The same things were measured in two ways. Each way mixes the same 9 hidden numbers, adds some noise and spreads widely along 6 directions of its own, which tell nothing about the thing.
In the rows, 128 means zero.
Some things both ways: the first way, then the second way.
[ 89 113 115 100 177 137 144 131 130 114 155 113 130 118 176 136 109  70]
[145 148 192 135 175 117 105 140 126 117 144 141 145 127 153  82 187 199
  91 106 110 156 153 146 160]

[147 119 152  72 143 124 154 120  90  98 122 152 133 116 111 109 126 117]
[134 135 131 156 103 180 121 153 152 132 122 141 109 151 149 125 165 130
 128 145 123 156 149 130 130]

[ 77 117 109 116 160 134 124 166 149 115 140 112 124 148 165 113 123  86]
[ 76 139 137 160 120 179 124 146 167 137 169 129 136 159 113 128 153 100
 130 146 147 140 141 128 105]

[114 135 113 155 185 179 144 113 199 117 125 130 138 186 131 199 181 150]
[ 97 142  93 111 137 164  99 144 205 131  70 135 114 119 119 155 158 157
  71 140 177 146 111 126 150]

[137 108  88 103  98  61 113 100  92 104 117 135 105  56 141 101 118  88]
[142 143 131 110 136 107 101 147 122 133 165 150 148  95 144 108 152 187
 120 125 109 139 137 124 153]

[118  85 135 125 157 188 157 146 137 131 145 129 135 181 177 189 101  97]
[129 173 167 128 132 146  77 139 198 176  90 104 114  96 146 144 206 167
  65 134 165 167 126 146 120]

[123 197 115 135 108  83  80 173 175 147 123 136 103  93 105  25 101 175]
[132 152  91  86 163  77  83 138 116 124 154 174 172 118 134 128 166 195
 126 125 137 127 137 127 162]

[141 105 137  68  82  80 136 138  21 102  99 119 115  82 145 130  81  38]
[116 136 109 103 107 128 153 136  78  99 155 161 163 144 108 122 113 149
 154 128 131 144 151  46 143]

[100 150 134  92 155 119 144 141 129 140 105 107 111 112 112 111 111 136]
[136 137 144 213 161 187 103 127 121 100 118 143 108 184 166 118 153 116
 140 142  91 156 165 166 145]

[143 150 159 103 149 119 109 125 125  97 102 114 151 132  88  87 136 107]
[ 82 152 139 104 170 138 135 126 162  92 112 126 101 171 116 187 152 140
 148 136 122 141 136 103 162]

[132 151 149 126 127  90 131 125 218  96 138 148 152 139 107  76 124 183]
[146 175 130 131 121 150  81 110 145 121 140 116 114 128 133 104 176 164
 119 126 136 152 149 158 144]

[127 126 139 112 167 121 138 107 124 120 129 127 130 123 121 141 148 119]
[ 96 110  81  97 108 179 135 143 182 120  61 123 103 124 106 164 131 135
  83 149 166 142 120  85 145]

[ 97 100 153  73 195 162 171 127 148  80 160 148 128 133 121 117 141  83]
[ 95 135 114 108 157 131 101 154 139  77 106 145  94 107 136 147 104 155
 153 170 138 146 124 125 145]

[171  74 143 183 123 168 157 108  79 168 143 140 111 152 172 170 129  58]
[134 146 178  65 181  92 104 130 169  98 137 105  76  90 143 138 102 205
 135 136  69 118 102 144 173]

[134 166 138  77 175  76 103 155 168  86  93 105 159 152 129 151 135 141]
[116 151 119 108  96 141 117 150 158 149 128 115  88 170 126 153 143 122
 137 187 128 134 149 113 119]

[148  62 159 149 149 199 169  82 181 118 158 181 126 154  89 123 146 158]
[137 142 132 161 102 150  92 164 121 161 137 150 141 107 167 112 199 149
 126 150 124 155 161 136 115]

[136 105 137 132 134 140 129  95 148 113 129 142 125 109  87 124 149 146]
[ 93 124 114 166 135 140  88 166 158 174 113 126 100  93 163 189 180 112
 124 175 133 146 152 147 107]

[105 105  80 105  96  80  96 145 119 108 115 114 108  86 162 141  95  93]
[ 72 174 154 164 176 114  56 144 176 165 133  93  76  80 157 208 127 111
 141 189 133 161 124 168  96]

[130  51 144 126 160 165 187 126 158 159 152 162  74 135 161 106  92  88]
[153 156 138 163 100 188 103 132 131 113 147 134 119 156 152  60 136 151
 134 150 102 143 140 149 131]

[107 120 106 137 156 122 171 107 152 138 125 129 119 155 163  96 128  70]
[133 133 134 141 189 169  97 111 169  63 134 145 104 120 151 144 150 159
 161 103 100 149 118 175 172]

[127 130 142  99 132 102 130 116 128  95 112 116 146 112 111 117 128 114]
[127 152 177 181 168 154 101 130 125 103 151 124 103 158 161 120 173 139
 151 130  86 159 169 173 147]

[187 114 150 153  83 148 150 103  92 128 112 159 116 105 113 103 137 102]
[113 137  67  38 132  76 131 148  95  88 152 164 125  79 120 153 102 201
 176 141  76 107 115  76 195]

[108 186 147  34 139  81 137 201  55 102 111  93 149 113 182 105  70  64]
[127 133 121  58 160  93 131 144  94  63 115 158 121 112 126 134 128 198
 148 116 126 155 132  80 182]

[117 151 111 137 146 139 112 164 155 139 110 100 149 188 165 176 119 149]
[138 160 166 157 121 156 118 139 141 148 162 137 142 174 138  98 179 138
 123 136 120 149 156 130 126]

[130 126 126 136 132 112 122 122 146 116 126 116 130 108 134  94 137 112]
[ 88 107  93 110 130 140 156 160  55  41 159 181 150 141 114  90 126 156
 172 134  99 136 166  76 176]

[183  78 135 223  86 200 131 105 100 174 114 172  93 171 103 176 172 135]
[143 130 134 136 157 144  92 162 130  97 154 181 152 121 160  75 157 181
 129 131 117 139 129 161 148]

[143  57 148 160 152 180 150  58 142 134 196 191  99  86  85  58 146 132]
[113  97 123 164  84 156 119 183 144 208 171 152 163 106 153 137 205 112
 106 158 128 132 170 124  94]

Other things, the second way, with their names:
(174): [144 114 144 117 141 127 118 150 142 131 158 170 169 116 142 116 141 167
 111 115 142 146 126 110 135]
(716): [139 158 187 116 137 158 113 149 203 131 158 151 137 102 145 125 183 171
 129  98 134 163  96 135 139]
(287): [120 133 119 114 124 161 147 133 115  77 122 158 148 183 113 113 111 142
 138 133 147 150 143  71 148]
(120): [141 187 161 152  87 157 120 127 152 173 192 130 141 146 131  92 153 152
 130 132  79 127 122 125 134]
(158): [136 157  82 118  92 113  89 147  69 130 154 144 128  91 151 117 126 161
 170 173 102 133 155 113 128]
(245): [ 57 150  89 115 107 143 125 137 183 175 155 113 138 148  85 179 163 103
 104 154 166 123 145  97 120]
(591): [ 92 105  82 100 158 109  93 170 108 100 105 164 142  61 140 152 150 168
 113 144 162 151 147 109 146]
(949): [113 142 125 139 140 163  86 145 170 114 106 125 102 108 141 136 143 136
 113 150 161 167 130 148 125]
(823): [135 185 142 130 118 136 139 130 104 116 133 150 143 162 118  87 128 180
 106 122 111 156 126  75 172]
(308): [ 80 131  86 102 111 138 127 147 145 138 149 135 130 133 101 146 101 127
 120 168 143 122 129  85 123]
(441): [118  81  91  99 146 117 116 154 105  71 123 143  93  84 148 179 105 135
 184 160 117 141 155 109 137]
(334): [109 181 141 147 107 160  95 123 177 169 126 102 106 120 132 167 168 121
 125 151 135 152 129 130 111]
(353): [118 111  74 143  61 191 145 165 108 110 163 174 136 182 124 120 108  94
 179 183 135 134 151  80 106]
(282): [ 77 116 101 141 160 139  88 130 182 158 120 110 122  80 124 200 154 115
  96 136 153 133 135 141 118]
(338): [119 156 137 113 136 158 102 134 199 135  97 107  88 136 130 155 144 151
 106 152 132 138 115 137 141]
(956): [113 153 129  98 175 125  62 144 142  90  75 144 137  78 136 105 153 196
  70 129 205 178 130 138 142]
(262): [ 89  62 133 144 148 164 131 176 113  79 121 150 118 124 150 153 100  97
 155 174 157 162 164 100  95]
(171): [119  75  91 178 114 185  96 168 153 135 157 165 134  98 163 176 142  73
 173 165 163 152 143 146  75]
(200): [129 136 122  82 113 147 140 146 131  94  73 145 116 105 126 134 124 185
 110 131 134 157 118  63 166]
(790): [121 108 148 118 163 148 117 166 124  65 103 159 131 123 148  97 140 175
 117 132 148 164 141 121 149]
(895): [134 102 107 102 128 133 107 165 164 148 112 144 149  90 130 101 174 181
  30 110 171 147 146 126 145]
(552): [113 139 151 114 148 127 120 163 177 152 114 143 127 147 138 149 207 164
  90 134 137 152 142 123 149]
(190): [105 140 117 121 171 111  67 143 145 115 142 141 127  96 141 148 163 157
 133 147 151 149 139 163 130]
(28): [116 141 142 152 121 160 100 155 171 160 125 135 125 126 141 142 177 125
 103 144 163 165 143 130 108]
(834): [114 136 165 139 164 136  91 157 164 125 116 129  92 112 170 150 157 152
 134 172 122 151 132 159 121]
(246): [120 155  98 100 144 113  88 144 104 104  88 158 137  98 143 132 161 187
 121 142 149 161 144 106 156]
(103): [117 117  69  94 152 102 101 131  99 105 112 157 153  80 126 149 107 168
 117 129 146 135 136  91 155]
(229): [128 157 177 138 177 138 105 109 145 101 103 136 147 135 134 144 182 156
 105  84 173 196 152 115 145]
(26): [151 114 133  57 128  92  91 176 144 140 123 149 141  90 149 116 138 192
  94 163 170 137 130 112 113]
(499): [ 87 145 114 130 121 165 120 153 150 112 148 150 135 141 108 128 152 127
 129 135 161 160 139 108 134]
(68): [ 98 119 150 140 168 163 108 121 122  45 137 115  99 122 123 118 110 122
 153 129 145 173 158 144 130]
(459): [ 99 120 100 189 124 198 103 147 161 125 119 147 127 140 140 142 164  98
 110 138 163 170 150 143 118]
(123): [138 174  95 117 108 132 100  96 138 139 190 134 143 173 105 126 122 132
 152 139 129 121 136 123 135]
(732): [141 154 168 130 168 156  93 129 140  55  91 130 101 120 144  87 151 184
 102 108 148 189 140 149 166]
(791): [106 122 173 172 143 135 132 159 109 125 217 154 136 121 156 141 135 117
 199 145  77 140 140 123 114]
(361): [127 138 145 165  68 196 155 144 131 132 177 122  98 167 134 106 152 109
 168 151  68 140 160 109 129]
(720): [ 91 120 158  73 184  95 128 160 104  35 142 132  91 104 124 121  43 173
 168 164 113 146 117  96 156]
(577): [115 111  73 109 132  94  76 171  87 134 138 161 154  68 152 131 154 162
 125 162 151 137 165 124 124]
(810): [106 133 134 140 113 171 110 156 180 140 165 134 124 121 123 114 165 132
 109 129 143 151 132 144 126]
(336): [136 162 104 139 128 107  69 127 140 192 144 119 129  87 155 167 179 155
 115 149 104 123 143 150 130]
(744): [ 89 152 111 149 100 129  97 179 110 136 217 156 118 111 147 128 132 111
 201 187 104 141 140 138 108]
(228): [112 137 138 136 141 133  90 140 159 138 140 121 114 109 142 139 139 137
 120 157 138 149 140 143 111]
(965): [ 98 144  76  87 112 147 114 135 146 125 118 153 160 119 100 150 162 149
 114 132 188 141 132  88 135]
(249): [138 151 143 144  92 128 120 138 141 194 173 120 138 147 140 145 176 129
 124 143 106 135 156 108 112]
(842): [ 89 127  80 147  94 140  81 212 151 199 158 162 141  47 156 121 196 154
  90 174 128 137 135 152 118]
(134): [ 89 176 151 131 138 149 115 129 186 164 105 109 126 141 111 136 194 162
  55 123 130 142 132 122 154]
(243): [134 116 171 128 144 141 118 143  95  85 127 117  92  92 161 120 103 154
 172 153  74 143 148 125 135]
(10): [117 174 150 214  83 210 104 151 179 184 177 137 123 150 153 128 166  93
 143 161 111 155 120 153  95]
(818): [124  97 154  88 181 140 125 130 131  43  96 144 128 134 137 136 124 159
 143 123 164 162 148 106 141]
(97): [118 192 111 127  89 167 127 122 167 149 182 141 154 185  87  69 130 152
  88 121 124 126 118 107 159]
(847): [109 139 166 161 113 166 119 158 170 179 163 124 148 154 122  88 157 126
  63 146 144 140 143 132 109]
(746): [ 79 190 156 126 190 138  84 148 196  98 115 132  91 157 129 136 172 163
 109 146 143 162 118 169 162]
(154): [149 102  97 117 135 153  91 157 113  85 101 160 149  92 149  67 148 186
  85 131 156 144 154 133 148]
(143): [124 156  88 125  93 150 112 113 120 128 139 112 118 124 109 118 133 144
 113 129 124 146 154 106 152]
(522): [117 121  87  90 141 106 103 171 120 134  95 177 160  82 143 146 171 188
  94 133 161 145 134  90 150]
(69): [ 81 114 113  87 142 160 172 130  90  14 121 145 122 145  85 110 105 154
 157 111 129 157 156  58 183]
(772): [169 182 181 114 148 140 111  75 137 123 131 130 176 119 131 105 139 198
 111  81 107 135 108  96 155]
(250): [101 135 106 114 108 138 106 152 164 167  99 114  94 120 136 193 143 120
 128 184 138 133 138 112 110]
(425): [104 105 127 112 130 130 137 174 129 137 120 150 130 106 140 140 140 166
 103 139 115 136 136  89 155]
(625): [109 124 113 122 103 152 119 164 157 151 142 133 120 141 124 118 160 135
  95 156 138 139 154 120 128]
(600): [156 126 151 152  71 147 116 149 103 173 153 137 140 127 155 131 165 116
 141 153 142 164 176  95  85]
(550): [130 123 125 149 131 138 105 132  92 119 169 145 166 136 130  84 136 141
 115 128 134 145 169 122 125]
(452): [ 83 140 153 126 180 168 124 127 201  91  74 114  87 188 123 178 163 126
 108 138 147 151 137 131 151]
(251): [122 154 159 134 143 125 109 145 156 156 133 122 100 121 156 143 135 157
 124 161  80 123 121 133 135]
(98): [120 104 136 158 150 143 108 169 113 115 151 179 161 121 163 121 201 142
 136 131 147 165 174 140 121]
(471): [107 110 117 107 124 144 112 169 157 111 135 139 106 103 135 140 140 144
 140 162 139 142 137 126 130]
(230): [130 169 110 121 119 124  99 134 143 150 171 138 120 146 132 145 118 139
 151 168 101 119 119 115 134]
(43): [ 96 114 109  68 160 106 135 195  88  44 124 207 146 112 139 109 147 203
 155 142 138 153 135  84 182]
(782): [142 123  96 128 126 120 119 141  93 128 150 169 160 112 145 117 171 171
 130 115  95 132 159 101 162]
(885): [ 95 143 102 153 134 194 111 133 169  99 115 149 123 153 127 146 152 121
 135 136 157 157 130 127 135]
(809): [113 136 129 118 139 148  89 175 121  78 117 157 103  71 166 127 106 154
 185 178 147 169 114 123 114]
(66): [116 114 117 100 129 126 143 155  83  70 128 164 135 122 126 131 116 148
 161 138 142 165 151  68 145]
(919): [119 143 132  86 147  81 115 161 105 132 167 160 152  94 135 113 143 198
 118 133  92 126 127 102 168]
(912): [ 79 144 118 130 141 169 119 143 180 122 113 132 122 128 109 156 139 130
 108 134 159 152 123 109 140]
(500): [109 166 108  83  99  82 130 138 114 189 150 128 155 111  93 158 115 157
  84 134 147 144 124  35 142]
(749): [137 124  80 108 136 143 113 110 148  98 109 112  72 168 132 163  99 138
 149 163  88 106 143 132 167]
(185): [132 144 118  87 103 128 122 140 162 153 173 141 143 132 116 120 115 160
 121 147 117 108 112 104 138]
(470): [119 136 127  69  95  96 108 150 132 155 189 129 143  54 129 140 121 160
 156 154 118 118 111  93 112]
(205): [ 91 164 145 145 136 145  97 139 195 177 132 100 110 142 120 136 192 142
  65 147 128 133 147 154 134]
(447): [109 158 157 143 134 138 104 136 179 152 190 120 118 126 135 147 136 128
 153 149 103 131 119 144 117]
(615): [ 99  87  86 134  86 163 148 168 111 146 135 161 155 132 123 148 145 100
 128 154 158 145 165  65 108]
(439): [133 214 139 160  82 146 121 136 184 236 223 132 148 194 116  87 167 152
  89 143  53  95 107 138 150]
(266): [109 142 134 166 110 197 134 153 159 112 159 158 122 204 135 116 163 105
 159 152 132 154 151 131 118]
(502): [ 93 135  84 136 127 160 116 137 146 111 123 146 127 155 118 165 167 117
 136 142 157 156 150 113 139]
(478): [112 168 146 106  60 136 135 158 127 157 200 123 125 164 103 103  84 116
 159 193 129 132 130  72  94]
(729): [ 74 134 127 161 118 156 137 168 136 129 153 140  95 119 140 180 135 100
 187 173  90 147 133 102 123]
(939): [134 139 154 178 120 203 103 117 161 126 115 122 135 159 135 100 154 114
  97 132 184 174 154 138 100]

Some of these things the first way, each followed by its name:
[ 64 122 135  59 140 125 140 142  72 104 101 104 138 148  89  85 103 102]
(772)
[176 116 178 121 132 191 128 132  80 104 133 172 130 128  77  87 157 121]
(43)
[173  88 143 172  71 165 146 134  89 147 144 164 115 127 156 130 102 101]
(499)
[120 115 106 105 144 121 128 105 126  91 126 132 147 142 133 178 147 118]
(28)
[ 87 128 122  83 182 148 142 140 134 112 139 126 112 109 137 130 121  93]
(522)
[110 159 110 120 123 134 111 131  66 134 142 139 134 131 115 121 140 144]
(174)
[137 137 174 140 126 136 163 124  90 140 144 132 145 154 133 144 131 106]
(441)
[ 82  93 127  40 139 170 173 183  79 106 119 145 100 129 146  80  86  83]
(10)
[ 96 133  95 136 173 111 140 111 156 145 194 130 114  81 188 134 127 120]
(895)
[126 164 158 153 142  96  98 146 112 156 139 117 153 177 114  86 122 146]
(818)
[158 107 142 179 115 164 136 128 187 165 134 149 112 143 133 120 101 166]
(246)
[134 162 126 113  85  83  99 106  88  91 117 121 185 132  95 139 123 151]
(229)
[182  78 131 132 128  97 144  67 139 112 129 147 136 109 128  93 132 121]
(361)
[149 111  91 175 129 133 125 116 202 186 141 161  78 120 156  74  95 148]
(230)
[198 135 140 163  42  85 103 126  88 142  81 136 117 109 110 119 117 131]
(502)
[142 156 170 112  97 100 152 119 171 110 152 149 152  84 101  73 106 198]
(143)
[106 122 137 142 137 151 142 158 166 123 122 127 130 186 143 156 125  98]
(965)
[163 219 168 167  44 108  93 177 140 148  98 139 155 161  65  98 122 243]
(123)
[122 111 162 124 134 170 146 142 104 116 149 152 113 117 112 126 137 109]
(308)
[ 86 109  59  82 230  90 144  90 195  97 127  95 145 149 206 181 131  87]
(200)
[154 111 133 138 125 130 130 116  93 137 105 129 125 153 125 169 131 105]
(287)
[120 141 131 160  97 104 107 109 148 130 145 136 134 105  87 120 143 186]
(550)
[ 88 192  75 166 117  92 105 139 177 160 117  94 131 128 157 163 126 183]
(103)
[203 184 175 181  92  74 112 117 128 197  92 132 106 106  86  91 123 189]
(749)
[105 124 147 101 164 155 150 124 161  99 132 153 127 144  83  71 145 132]
(885)
[163 108 108 165  74 127  98 172 110 165 113 144 117 187 151 133 114 164]
(809)
[ 75 169  83 165 155 158 114 187 191 174 146 102 140 197 202 111  98 160]
(447)
[118  94 148 124 117 135 146 121 117 105 121 134 106 109 113 183 150  86]
(577)
[ 87 126 121 110 220 134 131 154 170 123 168 132 125 179 175 168 134  98]
(26)
[157 139 104 181 130 148 102 169 117 203 119 103 100 152 208 148  83 106]
(552)
[ 86  99 139  55 158 130 160 153 147  89 129 127 128 130 144  97  86  88]
(334)
[121 120 161  83 121 125 159 154 155  96 107 135 122 129 107 124 115 138]
(158)
[125 114 153 119 162 180 154 115 128 103 154 168 129 150  85 113 168 129]
(185)
[165 149 110  89  87 112  97 125  87 110  98 134 140  89 103 130 115 179]
(823)
[ 92 168 142 133 116 133 122 197 143 129 129 117 132 151 147 121 116 126]
(190)
[110 128 162 153 128 182 150 167 127 164 169 144 123 154 147 128 101 142]
(228)
[130 129 129 121 104 125 148 123  71 130  90 103 119 115 136 174 130  86]
(782)
[120 158 163 132 120 168 131 163  69 146 125 114 151 160 113 166 133 158]
(615)
[129 123 155 119 143 154 128 152  65 131 125 125 129 153 122 150 142 107]
(790)
[139 120 132 103  94 159 136 149  73 110  96 131 135 148 115 147 130 133]
(120)
[148 138 150 142 154 128 111 153 110 166 109 101 115 146 150 117  98  83]
(452)
[155  92 151 138 135 108 149  64 132  86 158 138 162 104 128 114 146  87]
(69)
[135 173 100 144  86 138 110 193 127 160 109 117 118 133 180 139 102 158]
(97)
